Every row belongs to one group in each of 5 separate groupings. Each group adds its own fixed numbers to the row, and there is some noise. The rows also spread widely along 18 directions, which tell nothing about the answers.
In the rows, zero is written as 128.
Known rows, each followed by its group in each grouping:
[107 105 121  74 125 110 137 131 115 163 152 117 144 195 121  99 123 135
 122 112 151 133 160 125  82 135 107  96 139 103  87 132 137 120 122 147
 134 121  98 111 156 123  74 122] | J K_320 (2) Q (3)
[132 164 112 130  82 109 206 133 123 138 109 146  87 161 161 171 148 114
 125 106 136 110 139 167 124 120  76  76 177 126 128 161 113 129 129 158
 140 138 154 163 137 129 141 119] | V K_648 (0) W (3)
[128 164 104 164 111 155 106 128 125 162 137  96 163 146 133 114 141 118
 126 126 119 113 162 137 156 141 103 136  86 130 171 107 118 149 133 142
 169 133 145 108 118 122 139 138] | M K_702 (0) Z (0)
[134  98 157 130 128 141 147 127 133  68  72 138  99 149 104 121  91 169
 123 129  94 140 109 123 151  95 137 156 172 199 196 140 168 123 119  98
 139 118 117 136  78  85 164  78] | J K_702 (1) B (0)
[122 136 125 125 115  88 133 138  83  77 133 189  71 115 112 152 126 155
  85 127 106 162 134 146 117 122 156 128 145 123 114 153 118 110  75 116
  99  97 125 143 126 134 143 102] | V K_403 (2) B (1)
[ 79  69 121  74 143 140 103  73  75  59 100 143 126 153 107 113 115 161
 143 109 124  97 127  87 138 134 105 193 101 113 174  95 173  80 145  99
 158 140 153  91 134  89  99  82] | M K_403 (1) A (1)
[154  83 127  76 101 111 126  91 103  83  95 183 123 118 107 175  95 168
 109 149 164 137 105 123 123 122 107 127 150 130 102 148 136  77 134 120
  77 146 107 152 150 100 122 147] | J K_9 (1) Z (2)
[107 112 101 101 123 154 131  70 138  64 125 132 140  97 135 178 102 134
  93 140 196 128  96 123 146 150 122  73  84  71 120 132 107 163 190 117
 135 137 171 123 133 121 141 137] | M K_320 (1) A (2)
[160 177 140 106  96 133  97 103 130  99 117 201 149 102 100 172  76 123
 164 162 119 157 141 122 166 134 137 152 163 172 116 157 160  92 139 121
 126 156 137 100 118 120  80 182] | J K_313 (0) W (3)
[100 182 100 124 144 133 111 138 149 112 198 117 101 102 183 161 111  95
 106 116  68 150 121 166 143 137 141  98  49 112 194 116 126 160 143 114
 165  96 135 100 117 146 151 102] | M K_9 (0) K (0)
[145 115 166 115 142 170 149 133 163  94  87 126 148 119 141 159  96 111
 157 138 166 123 127 101 198 114 110 105 173 118 105 126 176 164 170 101
 167 158 193 147 151 133 111 164] | J K_313 (1) K (3)
[113 179 103 155 111 108 161 116  87 146 123 145 105 134 130 173 157 116
 142 135 138  95 123 139 126 125 115 148 109 133 109 112 139  64 110 117
 105 129 163 121 159 130 167 114] | M K_648 (1) Q (1)
[134 106 134 117 139 144 120  96 127 160 114 100 158 131  71 119 145 132
 158 127 140 115 125 113  95 139 152 145 140 114 119 111  93 125 124 138
 117 161 102 105 104 107 117 136] | V K_702 (2) A (2)
[109 106 105 122 140 115 107 109 147  49 119 126  88  99 156 139 126 152
 101 130 108 144 110 139 172 121 111 123  93 142 205 125 143 145 198 115
 165 116 142 127 116 114 121 109] | J K_648 (2) K (1)
[144 141 109 122 116  94 118 186  84 206 177  71 140 164 112 140 129  99
 128  92 127 118 116 137 110 156  92 111 131 151 153 148 133 150 142 137
 147 178  77 101  77  68 115 111] | J K_320 (1) K (1)
[134  77 146 141 136 105 127 120 141 100  89 154  97 137 115  96 139 188
  98 164 107 168 138 125 102  91 163 134 157 140 127 110 113 102  88 127
  85  73 103 166 155 146 135 124] | V K_648 (2) B (0)
[107 107 140  61 133 169 134 100 111 140 160 141 167 132  43 117 171 142
  97 131 149 138 149 170 104 131 171 119 111 137 112  85 151  71 103 117
 110 166  76  93 156 140 110 123] | V K_702 (1) W (3)
[158 130 116 172 142  77 162 138 103  94 144 133  93  77 147 190 135 102
 176  63 166 122 152 127 145 180 127 163 168  29  68 156  76 187 107 125
 115 175 222 140 152 143 116 142] | J K_403 (0) K (3)
[ 77 110 125 135 177  76 126 113 123  77 132  89 100 135  93 104 121 152
  86 132 213 152 131 127 135 157 126  79  93 136  93 115 180 194 167  89
 121  83 171  97 118 134 128 101] | V K_9 (2) Q (2)
[136 131 116 101  94 131 172 133 130 106 105 134 137 192 187 149 112 146
 112 141 149 166 158 132 156 110 101  92 154 120 131 151 144 133 152 137
 162 115 166 152 169 145  97 129] | M K_648 (1) W (1)
[ 79  68 114 144 156 120 114  95 134  58  90 103  80 120 176 110 114 166
 100 132 123 109  97  90 133 105 111 136  72 100 189 104 120 142 156 100
 141  82 174 152 133 103 178  77] | J K_313 (1) W (0)
[126 161 128 146 125 169 132 152 159 116 169 128 148 105 160 113 126  98
 112  88 118 139 174 152 158 141 156 127 123  86 131 163 103 170 124 145
 177 136 152 123 141 172 117 129] | J K_648 (1) K (1)
[ 90 192 168 166 163 132 150 151 145 159 100  74 137 149 117  94 106  82
 139 139 199 114 105  61 142 100 168 109 134 160  59 144 169 167 155  86
 137  93 193 113  98 125 160 120] | V K_702 (1) W (2)
[ 99 146 126 177 148 124  80 134 107 112  83 127  87 106  94 137 190 131
 104 195 100 134 105 107 160  77 150 117  93 164 180  74 119 116 158 109
 158 114 158 123  99 100 148 148] | J K_313 (0) A (2)
[154 145 155 135 130 184  89 118 175 149 146 118 182  82 123 162  77  87
 126 160 113 150  91 110 123 139 187  80 142  64 115 139  39 205 144 153
 132 146 112 128  83 132 134 179] | M K_648 (1) Q (1)
[122 126 164 153 169 135 116 166 128 138 124 107 145 109  96 113 125 122
 122 132 172 117 112  98 155 118 163 147 125 166 102 102 187 124 119  68
 111 126 135 120 133 127 159 128] | V K_320 (1) A (3)
[132  85 148 162 148 131  61 117 122 141 119 106 161 101  91  72 121 135
 151 112 133  94 143  83 123 155 132 195 133 101 124 124  98 143 113 137
 122 151 119 123 107 107 115 143] | V K_313 (1) K (1)
[121  91 149 187 141 109 102  34 186  55  83 180  96  61  91  88 131 159
 155 139 147 107 158 128 141 162 122 165 144 114  93  98 112 153 128 149
  92  97 169 138 145 166 118 161] | V K_403 (2) W (1)
[171 112  85 180 110 101 120 132 149 160 121  72 153 132 160 132 141 154
 141 129 140 159 133 136 122 147 134 158 124 133 168 160  55 158 161 160
 118 144 113 134 107 109 130 136] | M K_648 (2) Q (2)
[126 163 135 153 135 133  84 122 194 155 188 132 139  66 125 100  85 100
 123  98 109  77 129 167 147 175  95 124  88 164 131 122 171 154 140 132
 117 113  72 109 115 145 146 131] | M K_702 (2) K (1)
[187 132 155 123 150 141 128 192 162 148 164  96 163 106 149 138 128  96
 153 100 133 174 162 141 172 140 161 126 169  96 109 151 122 188 130 124
 156 161 137 136 145 165  78 162] | V K_9 (2) K (0)
[112 159 116 113  96 170 163  86 195 119  95 127 142 144 147 133 135 119
 137 154 154 122 116 140 163 101 109  92 120 186 161 140 149 108 215 140
 162 126 139 123 129 122 129 138] | M K_320 (2) W (3)
[116 195 135 140 149 131 116 157 136 150 146  93 136 129 167 144 107  64
 157 130 128 143 120  92 161 123 148 117 112 110 117 139 133 175 179 116
 181 122 191  97 111 131  99 139] | M K_648 (1) W (2)
[131 115 145  60 126 124 125 154 118 143 127 150 117 161 142 127 119 125
 136 119  81 122 126 110 115  86 115 131 159 127 130 132 150  75 121 129
 144 131  85 139 149 108  83 123] | J K_702 (2) B (3)
[116 145 119 146 112 155 114 154 105 153 161 105 161 134  84  98 163 121
  91 105 141 129 165 162 143 147 143 128 117 138 147 149 112 142 125 143
 160 166 107 106 106 122 128 115] | M K_313 (1) K (1)
[121 163 166 144 138 137 113 112 229 118 130 152 126 108 124  80  83 116
 152 136 109 134 142 152 160 133 133 122 147 224 131 142 197 163 172 135
 141  84 100 100 101 151  98 138] | M K_403 (2) Q (2)
[128 102 120 137 149 132 115 126 140 105 151 109 124  74 106 135 161 128
 108 110 145 145 132 154 136 148 163 113 109  87 130 130  86 172 148 129
 136 156 138 123 123 139 122 125] | J K_313 (2) W (2)
[121 128 159 167 176 104 133 123 133 135 125 111  99  76  80 130 157 101
 166 117 153  87  97 128 144 136 140 171 125 162 107  84 171 108 138  87
  88 145 148 116 135 125 162 114] | M K_9 (1) W (0)
[132  94 143 100 130 137 153  93 128 123 119 124 136 114  64 151 146 132
 125 136 159 132  77 136  92 121 180 123 154 137 118 136  95  96 144 124
  79 170  83 127 106 102 150 118] | M K_9 (1) B (1)
[116  96  90  85 118 109 133 129  53  78 138 141 112 139 129 165 177 156
  95 110 144 155 147 136 132 128 127 136 105  64 152 126  98  98 126 120
 151 156 163 124 160 115 102 109] | V K_320 (1) B (3)
[ 81  72 134  93 167 161 135  88 131 154 124  45 176 199  90 103 102 149
 132 155 162 137  95  95  87 132 157 109  88 135 148  63 160 150 145  93
 124 117 114  79 109  94 152  84] | M K_403 (1) Q (0)
[123 153 154 149 145  85  95 151 135 127 141 133 137 127  86  88 111 129
 117 143 173 169 142 115 148 139 162 135 153 196  84 151 174 152 159 112
 115 115 123  95 105 124  81 150] | M K_403 (0) Q (3)
[158 109 140 141 121 201 149 134 150 163 117 111 152 106  88 157 171 124
 149 122  80 103 124 176 143 119 148 142 146 136 187  94 101 113  94 133
 134 185  91 143 121 122 176 118] | M K_313 (2) K (0)

New rows, each followed by its group in each grouping:
[132 111  94 136 132  79 133 107  84 119 128 107 125 161 155 169  89 141
 160 112 152 115 147 108 127 180  63 142 110  80 123  98 156 152 117 111
 124 130 192 112 153 120 121 120] | J K_648 (0) W (1)
[134  98 138 134 161 138 140 156 100  98 135  97 114 106 109 135 123 132
 136  69 112 126 122 118 128 136 177 181 146  89 152 146  98 152  91  96
 134 158 136 123  99 107 157  71] | J K_702 (2) A (0)
[110 156  89 102 103  89 107 102  88  83 122 163 109 125 169 142 129 126
 135 112 143 124 145 101 151 131  91 159 111 101 138 165 121  91 180 137
 160 137 185 116 147 112  69 140] | V K_648 (0) W (3)
[ 84 128 108  86 136 102 130 115  97 108 121 114 111 171 134 128 135 150
  83 167 148 183  98  86  92  78 179 104 101 130 129 138 103  92 162 109
 126  99 118 114 122  96 119 111] | J K_702 (1) A (3)
[130 143 126 193 131  86 167 104 175 132 121 114 108 131 118  95 118 163
 140 122 157 128 148 159 116 152 135 156 127 207 114 128 169 127  99 107
  67  79 118 123 130 157 184  97] | V K_702 (2) W (1)
[149 106 132 108 119 125 168 124 163 161 126 113 131 127 126 137 131 119
 163  96 143  96  92 138 107 128 121 137 169 171 130 156 136 105 159 138
 101 172  70 136 117 101 131 112] | J K_403 (2) A (1)
[148  91 139 122 145  93 153 170 158  87 112 112 103 130 176 137  86 164
  97 122 170 167 115 126 154 122 124  89 162 150 117 167 170 184 151  90
 118  98 133 168 134 136 134 108] | V K_313 (2) A (2)
[121 124 154  87 155 148 143 146 140 105 157 154 116  95 115 132 133 124
 145  92  89 137 139 158 133 121 183 169 139 140 137 128 165  87  94  89
 122 142 107 112 149 156 124  90] | V K_313 (2) W (3)
[125 108 115 131 128 147 107 138 143 196 145  76 165 123 152  99 150 119
 112 119 147  83 109 124 119 125 103 127  77 131 155 101 128 107 154 134
 126 144  92 138 149 113 149 123] | V K_648 (1) W (0)
[127 169 100 130 113 150  97 125 120 159 154 113 169 105 117 131 170 111
 106 146 170 129 145 139 156 131 134 121  65 130 127 116 124  99 155 131
 137 147 134 109 156 142 125 157] | V K_9 (2) W (0)
[144 109 118 107 138 112 130  88 146 101 123 111 150 151 108 146 109 158
 172 154 137 182 132 133 143 149 144 156 122 183 171  94 179 125 168  96
 126 134 136  77 121 118  93 128] | M K_320 (0) W (0)
[ 97  61 115 110 152 150  93 124 146 107 111  65 181 168 153  60 176 166
  98 147 190 155 162  97 169 106 126 129  85 117 160 102 140 140 219 123
 190 134 159 120 175 130  64 141] | M K_313 (1) Q (3)
[129 102 138  91 123 109  84 109 125 147 162 152 137 135  97  94 116 144
 111 141 102 165 145 128  67 139 158 122 132 105 110 123  87 118  97 155
 102 113  66 113 127 127  80 141] | V K_320 (1) W (0)
[164  78 101 138 136 121 132 114  99 152 103  89 131 144 130 177 183 152
 193 140  84 147 132 125 111 122 146 198 120 100 193  77  72  93 107 126
 129 179 143 118 138 101 126 125] | J K_313 (1) W (2)
[146 140 132 122 129 127 161 149 124 132 141 123 129 125 139 162 131 109
 128 112 150 146 126 131 122 126 159 113 159  93  99 154  91 140 119 125
 114 146 139 144 142 139 132 131] | M K_9 (0) A (0)
[125 129 153 159 154 126  90 121 131  92 134 148 121 107  84 106  79 142
 149 122  98 145 163 122 144 159 154 177 126 140 129 108 166 154  76  99
 126  99 147  88 110 139 128 115] | J K_320 (2) W (0)
[157 160 124 140 122  99 173 168 124 137 171 123 158 126 117 144 134 129
 115 101 210 170 171 173 147 165 158 121 160 147  65 170 162 147 119 108
 102 154 144 115 161 169 108 138] | V K_648 (0) Q (3)
[143 110 106 112 108 120 148 121 138 162 133 106 157 133 157 141 134 132
 121 109 192  76 114 131 131 140  73 117 111 125 106 125 149 101 162 125
  99 155 116 156 177 123 137 136] | M K_702 (0) W (1)
[112 126 120 157 137  74 160 160 113 127 159 109  92 130 119  98 169 134
  90  87 175 140 152 158 116 137 142 129 133 143  95 164 129 130 121 126
 104 124 122 135 145 141 137  95] | J K_9 (1) K (1)
[109 161 140 105 112 201 146 107 152  91 137 170 116  92  89 166 129 117
  93 142  69 165 124 177 118 107 213  80 132 108 155 150  67 141  96 136
 148 132 113 117  87 145 166 109] | J K_313 (2) W (2)
[136 174 130 144 112 106 101 128 120 101 134 211  92  91 126 141 139 132
 123 148  96 154 178 152 154 128 139 143 127 131  98 122 140 105  84 133
 119  93 154 128 165 172 100 160] | V K_403 (2) W (2)
[117 158 133 199 149 103 113 167  69 165 150 114 115  90  50 121 210 104
  98 118 166 103 154 152 139 150 141 119 121 109  86  90 115 150  94 123
 118 153 163 120 129 140 145 140] | V K_648 (0) Q (0)
[149 118 137  93 143 160 169 195 145 205 211 123 129 121 144 155 203  89
 120  85  64 141 155 208  83 123 183  94 138  62 124  92  74 123  63 148
 134 160  63 139 182 182 115 119] | M K_320 (1) A (2)
[129 183 104 163 141  48 121 161 108 175 160 109  90 132 156 150 133 109
 140 134 122 145 118 118 112 132 127 133 110 145 101 127 125 119 126 114
 100  99 124 114 132 121 132 129] | M K_702 (2) A (3)
[128 173 105 167  70 160 145 105 163 157 101 127 119 138 134 118 188 114
 119 150  96 128 128 165 135  94 128 113 127 183 206 149  61 114 172 192
 165 140 108 135  88 103 148 131] | M K_403 (1) W (0)
[131 124 133 123 131 154 130 120 152 124 142 134 125 117 135 142 176 112
 123 129 106 128 161 172 155 132 112  96 119  96 150  85 115 146 137 150
 165 143 142 135 164 166 106 147] | M K_9 (1) W (1)
[148  70 155  90 178 115 112 119 144  98 132 137 102  74  92 164 117 139
 168 120  92 137  81 128 115 135 173 161 143 126 148  92 142 120 124  85
  95 147  90 116 112 115 119 116] | V K_320 (2) A (2)
[130 106 153 100 155 106 131 118  97  75 104 149  94 145 102 159 101 144
 163 128  90 157 125 109 132 122 149 162 163 116 137 110 149 128 107  94
 134 124 159 108 111 110 100 106] | M K_702 (1) B (2)
[112 173  96 155 116 126 101 136  97 123 153 134 134  96 145 154 100 128
  65 138 175 121 124 123 142 144 129 107  51  99  92 143 122 132 101 102
  98  89 154 134 145 142 197 129] | V K_9 (2) Z (2)
[157  87 114 125 121 105 119 102  98 146 143 133 148 145  85 157 161 155
 132 154 133 189 166 141  82 157 170 125 152  54  94  95  37 148  83 160
  93 156 119 124 151 138  84 176] | M K_403 (0) K (3)
[122 108 114 109 106 166  96  51 153 125 145 158 138 110  91 136 125 138
 125 140  79 130 151 174  95 166 119  99 104  86 169  90  69 157 106 182
 141 140  92 101 104 130 113 151] | V K_403 (1) K (2)
[128 148 108 152 142 114 109 136 112 134 156 104 128 134 155 136 130 119
 154 126  90 166 140 113 124 136 171 176  93 112 157 120 100 139 118 118
 146 122 150  90 117 129 125 116] | J K_403 (1) Z (1)
[108 123 140 131 133 135  86 145 102 149 144 118 140 131  74 103 144 130
  74 156 132 149 117 119 109 116 167  96 113 125 126 117  94 142 125 131
 128 120  93 117  97 102 131 129] | M K_320 (1) Q (0)
[150 156 115 157 139 126 140 145 132 166 145  52 154 170 132 139 175 110
 153 146 121 205 166 135 133 138 178 109 127 102 155 105  68 204 138 142
 179 143 167  92 101 145  98 147] | V K_702 (1) W (1)
[152  93 108  93 128 133 151  94 154 102 159 120 169 107 137 148 114 153
 146 107 178 163 144 150 119 165 165 147 131  84  96 157 106 127 144 122
  95 159 129 117 173 155 102 126] | M K_313 (2) Q (0)
[150 166 170 157 159 168 112 190 204 134 154 113 134  73 151 131 114  75
 121 139 104 163 123 125 176 105 192  85 142 116 115 135 115 206 146 115
 162 110 142 141 120 165 128 164] | J K_320 (2) K (0)
[115 156  80 135  87 130 131 101 123 125 134 124 145 131 135 135 123 150
  72 140 184 142 127 139 114 134 133 104  86 143 133 173  90 105 141 140
 104 118 106 127 123 118 172 124] | V K_9 (2) A (3)
[ 81 113 129 105 140 172 109  81 144  82 159 153 118  94  81 125 134 146
  73 142  84 157 117 169 103 131 203 105  78 114 167  97  93 132 106 123
 118 103  87 104 108 143 163  93] | M K_403 (2) W (1)
[108 105 113 223 155  87  71 115 131 120 115  92 109  69 117  83 156 137
 114 117 179  67 113 100 153 158  91 160  74 127 129 100 125 165 160 123
 112 111 163 137 117 114 169 130] | V K_403 (2) B (1)
[124 134 120 139  84  89 121 126  82 130  67 159 101 171 114 128 129 158
 102 168 153 123 141 102 134 104  72 107 159 150 103 153 129 102 128 145
 120 108 145 161 131  94 119 142] | M K_313 (2) W (2)
[133 157  93 146  92  61  70 146 112 127 132 147 116 122 178  96 103 140
 103 119 160 121 139  94 154 129  66 164 109 162 120 204 130  91 181 149
 120 108 114 145 138  96  94 149] | M K_9 (2) K (3)
[ 92 146 110 159 135 141 126  98  89  75 136 142  99  71  79 161 155 123
 102 106 144  86 113 159 158 151 130 154  73 122 155 112 130 107 122 100
 120 151 160 110 116 116 198  91] | M K_9 (1) K (1)
[ 87 178  91 116  86 152 124  80 120 111 145 151 156 143  69 108 178 142
  55 178 180 186 169 160 116 122 182  63  98 141 100 159  86 106 163 164
 143 126 118  89 128 148 101 153] | J K_313 (2) A (1)
[112 139 129 168 138 138 155 131 101 141 105 116 109 112  87 155 191 114
 119 136 143  94 107 138 138 110 139 123 121 125 135  85 122 107 123 112
 120 148 164 139 137 122 180 117] | M K_648 (0) B (0)
[ 95 117 130  92 124 171 132 108 156 134 170 135 151 123 150  82 116 111
 109  75 131  79 157 148 107 146 107 112 103  76 118 132 135 123 118 152
 148 123 115 125 169 158 119 105] | V K_648 (1) B (0)
[155 119 143  95 104 186 175  84 181 137 107 137 170 155  95 142 162 125
 164 140 133 146 175 174 132 125 137 104 179 134 136 109 116 123 137 167
 153 180 123 119 151 153  85 171] | J K_9 (0) W (3)
[123 127 123  96 130 152 117 112 133 129 163 113 157 116  96 121 162 119
 118 123 125 168 133 147 108 129 199 137 112 113 153 141  69 120 148 142
 135 162 100  97 112 127 102 125] | M K_9 (0) W (0)
[146 118  98 171 121  70 117 137 144 214 158  71 144 156 124  85 189 134
 154 120 141 127 151 155  93 155 106 151 118 171 146 114 103 121 159 169
 114 146  72 106 127 113  95 139] | M K_320 (1) Q (1)
[119 146 110  79 121 176 163 124 108 101 164 123 158 138 112 157 151 126
 122  96 123 155 153 182 154 144 160 136 110 141 186 130 158 108 137 109
 177 178 129  78 127 139 114  89] | V K_648 (1) A (1)
[104  85 138  66 141 142 115 110 123 109 146 143 129 138 131 132 105 143
 102 141 107 163 125 113  85 110 172 107 120  68 117 118  96 116 106 120
 121 119 108 127 152 131 109 121] | J K_313 (1) W (3)
[139 137 101 152 114 112  97 167  61 122 136 120 151 121 100 119 191 137
 110 106 163 131 162 122 167 136 139 182 112 129 147 145 119 103 134 121
 154 173 157 113 130 114 102 137] | V K_320 (0) B (1)
